There are 8 hidden switches. A switch that is on adds its own fixed numbers to the row, and there is some noise. The rows also spread widely along 11 directions, which tell nothing about the answers.
(in the rows, 128 means zero)
Some rows, each with its switches (1 for on, 0 for off) after it:
[174 112  62 132 145 148 187 139 155 194 102 136 122 178 121 162 131 151
 113 151 118 134 100 131 149  61 124 152 160 129 134 137]
1 0 0 0 1 1 0 1
[117 136 141 113 108  96  87 143 170  93 121 153 126 118 128 135 113 111
 123 138 127  93 170 152 138 103 128 101 108 147 106 124]
0 0 1 0 1 1 0 1
[102 129 146  82 160 145 174 105 101 155 139 126 108 156 135 109 132 101
 132 136 141 155 125  83 111 134 139 120 129  66 155 162]
0 0 1 0 1 1 1 0
[ 99 133 111 104 152 139 161 140 118 114 151 109 131 166 139 142 128 131
 106 157 130 139 127 118 110 106 128 127 148 104 124 166]
1 1 1 1 1 0 0 1
[111 109 125 110 144 112 206  98 155 208  89 136  92 118 116 164 113 138
 165 164 147 169  70 132 121 113 126 136 143 131 104 132]
0 0 0 1 0 0 1 1
[169 138 150 125 143 109 111 140 182 151  92 148 108 157 134 145 116 113
 111 132 101  76 138 165 145  92 159 116 137 129 100 124]
0 0 1 1 0 1 0 1
[126 169 123  93 169 141 168 115 136 151 140 100 135 181 138 146  77 105
 107 128 138  95 120 114 121 121 133 129 117 117  80 173]
0 0 0 1 0 1 0 0
[118 109 151 126 141 122 125 153 102 141 148 133 101 115 135 125 119 104
 124 193 124 133 127 159 109  92 153 111 154  84 136 150]
0 1 0 0 1 0 0 1
[135 118 149 132 148 130 135 171 125 137 132 112 136 119 136 116 128 129
 110 173 110 100 145 156 127  63 163 103 154 108 114 127]
1 0 1 1 0 1 0 0
[140 112 133 130 127 121 169 118 173 205 117 148  81 145 122 164 123 112
 130 149 115 115  80 150 143  90 134 140 136 152  91 131]
0 1 0 0 1 1 0 0
[100 130  51 142 104  98 132 158 136  82 110 110 156  99 150 140 149 171
 121 149 162 141 135 155 123  84  98  99 132 134 128 117]
0 0 1 0 0 0 1 1
[ 67 115 128 140 104 118 110 166 121  88 149 100 104  99 162 133 176 119
 131 166 142 132 110 158 116  91 149 107 143 144 111 146]
0 0 1 1 1 0 0 0
[113 105  63 152  97 136 117 172 103  80 140 105 114 124 180 131 197 138
 103 144 145 125 134 122 120  58 134 109 141 100 152 158]
0 0 1 1 1 1 1 0
[128 153 157  93 150 111 122 124 157 125 124 154 140 141 129 118  83  96
 131 154 136  89 176 162 136 126 132 117 138 110 105 134]
1 0 0 0 1 1 0 0
[107 109 187 125 135 140 149 132 123 174  90  95  81  96 134 109 146 133
 117 105  78 153  74 105 135 154 177  98  99 143 116 100]
0 0 0 0 0 1 0 0
[125 137 114  97 140 133 154 101 145 130 103 144  99 161 141 137 122 124
 112 104 131 136 141  84 116 133 123 131 114  94 136 163]
1 1 0 1 0 1 1 1
[108 137 132 121 129 114 145 154 139 121 140  83 130 149 163 132 133 122
  99 158 116 100 111 185 132 103 147 124 152 141  60 126]
0 1 0 1 1 1 1 0
[106 105  71 133 101 147 141 155  98 107 143 108 123 149 172 150 191 151
 123 143 136 166  93 144 129 110 136 136 168 141 153 134]
0 0 0 0 1 0 0 0
[ 94 119 171  61 136 135 153 110  73 120 188 146 130 129 120 139  75 112
 152 180 130 127 159 105 111 107 138 109 131  98 122 173]
0 0 1 1 1 1 0 0
[ 71 177  96 128 120  98 102 117 167  68 128 122 112 118 159 134 123  98
 120 115 184  99 148 137 102 140  98 110 105 124  98 177]
1 1 0 1 0 0 0 0
[ 79 148 107  88 164 150 179 118 102 131 160  83 142 205 153 136 167 121
 128 137 146 171  83 138 112 157 135 143 186 114 142 149]
0 0 1 0 0 0 0 0
[ 83 132 134 103 144 173 179 133 135 132 154 101 118 186 135 154 155 108
 120 137 117 163  86 104 116 108 151 163 145 157 117 163]
1 0 0 0 0 0 0 0
[123  98 106 127  82 136 116 156 120  81 144 152  90 131 155 170 136 137
 105 140 105 125 140  98 118  71 145 126 105 135 115 174]
0 1 0 1 1 0 1 1
[102 149 100 134 115 103 117 110 203 110 101 128  55 112 145 176 124 116
 129  93 125  85  89 104 142 119 122 113  67 180  70 180]
1 0 1 1 1 0 0 1

New rows, each followed by its switches (1 for on, 0 for off):
[146 142 136  83 112  71 125  87 163 138  95 191 148 138 132 145  79 142
 151 134 153 109 171 185 137 162 102 119 152 127 109  92]
0 1 0 1 0 1 0 0
[ 97 163  58 139 132 109 102 133 169  77 136  99  99 125 147 150 133 106
 112 121 158  74 127 131 133  87  97 104 101 139  97 187]
1 0 1 0 1 1 0 1
[ 51 181 129  92 150  95 101 120 149  59 177  95 112 124 136 136  96  70
 139 162 165  70 149 171 126 119 106 103 120 144  60 191]
1 0 1 0 1 1 0 1
[105 161 114  93 138  83 144 100 142 114 112 103 133 118 158 151  82 156
 130 109 135  94 100 152 145 182 119  93 103 162  53 129]
0 0 1 1 1 0 0 0
[ 86 127 142 142 143 125 156 161 160 158  94  92 131 107 123 118 149 130
 113 150 138 160 103 119 111  98 144 106 121 134 120 114]
0 0 1 1 0 0 0 1
[157 114 138 127 130 132 126 149 134 138 111 133 104 135 147 126 127 132
 109 134  86 106 127 141 148  99 163 111 132 126 116 122]
1 0 0 0 1 1 0 0
[ 92 146 131  80 120 110 136 113 157  98 127 139 141 130 120 147  92 132
 134 129 133 114 157 111 136 124 105 116  99 159  92 143]
1 0 1 1 1 1 0 1
[ 42 197 113 104 139 101 108 142 131  43 151  39 159 107 144 115  92 116
 100 127 162  97 142 156 125 150 104  83  89 170  53 147]
0 0 0 0 0 1 0 1
[108 167 128 100 124  74 121  93 220 119  67 129 110 161 155 147 143 108
 141 102 152 114 116 198 149 188 121 137 150 167  67  99]
0 0 0 1 0 1 1 1
[ 95 110 110 109 119 134 138 137 114  94 146 139 111 160 151 154 171 140
 127 145 126 161 123 128 112 111 129 134 170 117 158 155]
1 1 1 1 0 0 0 1
[132 110  77 122 105 102 136 135 150 113  87 153 134 109 145 136 148 169
 132 143 145 140 156 135 138  95 106 114 142 112 145 110]
1 0 1 1 1 1 1 1
[130 154 131  86 131 135 157 133 151 122 133 120 152 177 138 144  90 117
 101 124 110 102 144 123 141 114 141 139 106 153  71 136]
0 0 0 0 1 1 1 0
[ 87  93 114 119  81 135 145 149 147 100 122 145 130 117 142 135 185 146
 136 152 136 164 148 108 127  73 122 134 136 149 142 118]
1 0 1 1 1 1 1 0
[ 83 120 131 115 102 150 118 158 141  82 133 141 124 130 131 133 151 121
 107 126 130 158 158  57 102  93 140 119  84 135 148 157]
0 0 1 1 1 0 0 1
[ 89 138 117 131  88  73  95 151 191  88  84 151 158 105 135 131 150 153
 123 130 148 135 155 180 130 135 101 104 129 174 118  63]
0 1 1 0 0 0 0 1
[114  90 152  94  99 154 136 148  73 107 169 161 123 123 139 147 110 131
 137 176 111 149 158  98 110  81 160 126 131 115 145 163]
0 0 0 1 1 0 0 0
[142 169 103 124 150 118 142 132 183 152  79 105 132 134 123 130  80 129
  84  90 122  89 125  90 142 124 122 102  55 150  82 133]
0 0 0 0 1 1 0 1
[114 144 146  95 147 117 149 119 144 134 155 109  99 161 143 151 117  93
 131 148 112  85  98 165 144 112 153 123 137 142  64 156]
0 0 1 0 1 1 1 0
[108 144  74 103 123 136 165  97 128 129 129 146 129 166 139 159 116 138
 122  99 166 153 120  78 107 143  93 133 112 119 148 162]
0 1 0 0 0 0 0 0
[ 93 154 137 103 106 150 105 138 166  60 147 131 122 174 143 148 137  97
 105  94 111 106 159 101 130 113 143 141  94 177 101 158]
1 0 0 0 0 1 0 0
[122 139  88 119 119 124 124 140 130 105 152 127 135 162 150 154 131 120
 126 154 148 104 143 172 134  87 124 132 161 135 115 147]
0 0 0 0 0 1 0 0
[129 117 165  99 167 154 171 140 110 174 127  95 116 152 120 118 123 131
 100 137  79 148  98  94 132 116 170 109 120 116 127 129]
0 0 1 0 1 1 0 1
[ 63 163 112 142 141 130 156 152 162 106 124  43 105 117 162 119 139 115
  78 105 119 110  76 106 120 124 138 110  71 161  52 156]
1 1 0 0 1 0 1 0
[127 114 101 134 142 121 172 133 112 172 137 116 100 118 135 152 107 148
 120 152 118 118  75 121 125  89 128 102 120 114 108 153]
0 1 1 0 1 0 0 0
[ 98 117 105 147 116 102 148 133 161 161 119 128 102  93 121 149 150 124
 154 164 159 124  98 159 130  70 113 111 143 146 116 125]
0 0 1 0 0 1 0 0
[ 85 137 110  90 152 116 164 100 119 129 138 118 104 115 124 130 106 117
 149 154 155 134 126 112 118 115 105 106 123  92 123 173]
1 0 1 0 1 1 1 1
[139 154  94 131 151 128 133 146 133 116 119  96 135 136 144 121 113 138
  96 114 120  89 132 119 135  99 130  92 108 113 113 148]
1 0 1 0 0 1 0 0
[ 94 146 106  70 130 126 177 108 137 116 171 130 160 148 110 167  67 138
 140 150 136 110 140 111 139  92  94 131 109 176  75 156]
1 0 1 0 1 1 0 0
[145 126 138 135 169 124 140 140 136 186 107 126 111 147 141 105 153 102
 120 163 131 118 116 166 126 102 157 110 173  68 150 119]
0 0 1 0 1 1 0 0
[ 67 131 135 125 105 147 133 136 177 111 112 121 100 157 150 144 204 108
 120  94 137 165  95  83 112 131 146 143 112 171 132 136]
0 0 1 1 0 0 0 0
[ 96 142 105 112  84  85  69 150 129  23 173 135 117 109 157 177  92 130
 120 147 129  64 161 167 130  96 116  92  98 164  60 174]
0 1 1 1 1 0 0 1
[115 139 114 117 130 132 158 101 167 169  82 147 113 143 128 130 142 120
 135  94 156 157 118  89 121 149 114 128 110 124 153 124]
0 0 0 0 0 1 0 0
[137 143  69 125 143 114 140 110 140 131 113 132 106 132 130 148 104 151
 110 106 134 102 126 100 129 109  96  96 101 104 134 164]
1 1 1 0 0 1 0 1
[ 85 192 145 113 135  98  97 132 252  92 105 136 127 145 115 131 103  69
 111 109 146  67 169 132 136 114 113 126  71 182  60 141]
1 0 1 0 1 1 0 1
[158 103  75 141 149 147 158 118 126 184  80 125  75 144 148 126 170 145
 118 116 122 159  86  96 137 123 135 118 151  77 186 143]
1 0 0 0 1 1 0 1
[116  92  79 126 126 148 138 110  74 124 129 128  45 125 162 153 173 141
 145 130 122 170  80  99 127 136 138 116 145  89 180 185]
1 0 0 0 1 0 0 1
[147 106 120 102 178 155 215 129  91 209 126  91 111 155 122 130 118 150
 110 155  93 155  76  93 130  86 156 116 139  84 132 147]
0 0 1 0 1 1 1 1
[138 137  98  84 155 111 180 105 110 159 163 129 138 172 132 162  80 141
 131 153 130  98 112 148 139 115 109 124 155 115  99 152]
0 1 1 0 1 1 0 0
[114  77  99 144  92  95 143 122 151 148  92 194  83  72 121 152 149 155
 163 170 146 157 130 138 118  65 103 109 144 107 167 126]
1 1 1 0 0 0 1 1
[130 158 110  81 137 119 120 110 101  76 155 121 136 165 160 138  76 136
 101 106 108  82 154 129 139 159 121 106 109 120  93 163]
1 1 0 0 1 1 0 0
[ 71 100 166  61 118 148 158 135  61  89 171 126 143 125 128 148 111 152
 152 186 112 187 148 123 113 123 146 124 162 137 129 143]
1 0 0 1 0 0 0 1
[131 143  85 123 163 142 161 131 143 159 114 107 124 176 131 136 150 125
 106 124 144 138 105 113 124 102 123 124 143 103 149 147]
0 0 1 0 0 1 0 1
[114 129 117 116  87 101 110 133 148  93 123 155 133 121 142 151 122 149
 117 116 131 104 156 128 128 111 112 108 105 155 109 125]
0 1 1 1 0 1 0 0
[181 135  85 136 154 162 127 165 130 143 104 125 147 217 170 100 183 112
  71 113 126 130 152 127 125 107 160 142 171  60 189 125]
0 0 0 0 1 1 0 0
[ 87 175 192 106 155 130  93 152 163  96 117 114 147 158 148  78 130  57
  97 126 154 114 190 131  96 145 162 118 121  91 126 137]
0 0 0 1 0 1 0 0
[138 115  99 112 123 151 155  86 167 168 104 152  43 186 134 194 162 123
 133  75 107 134  65  60 139 120 140 142 104 144 137 180]
0 0 1 1 0 1 0 1
[172 126 103 124 153 139 139 121 100 169 116 150 100 123 136 127  80 122
 112 125 126  98 143  78 121  96 138  94  93  55 155 175]
0 0 0 0 1 1 0 0
[106 175 114  75 145  96 131  97 150 102 147 117 139 190 155 157 107 116
 137 127 152  87 127 185 140 157 119 126 161 145  73 147]
0 0 1 1 0 1 0 0
[103 155 129 106 142 111 135  79 175 152 114 133  61 164 147 144 143  89
 126  78 133 103  78 117 132 179 123 121 106 125 108 156]
0 1 1 0 1 1 0 0
[140 135  99  59 176 159 174  89  76 145 154 109 105 234 160 154 141 132
 118 114 117 148  93 100 129 167 141 138 177  74 156 184]
0 0 1 1 1 1 0 1
[135 117 108 125 156 146 173 133 131 178 117 142 117 149 117 145 124 129
 129 160 144 150 114  91 106  74 134 125 139  84 158 162]
0 0 1 1 0 0 0 1
[140 112  96 139 118  78 149 124 189 180  74 159  98  97 127 167 125 153
 155 162 145 117  87 179 145  96 113 117 145 151  99 106]
0 0 1 1 1 0 0 1
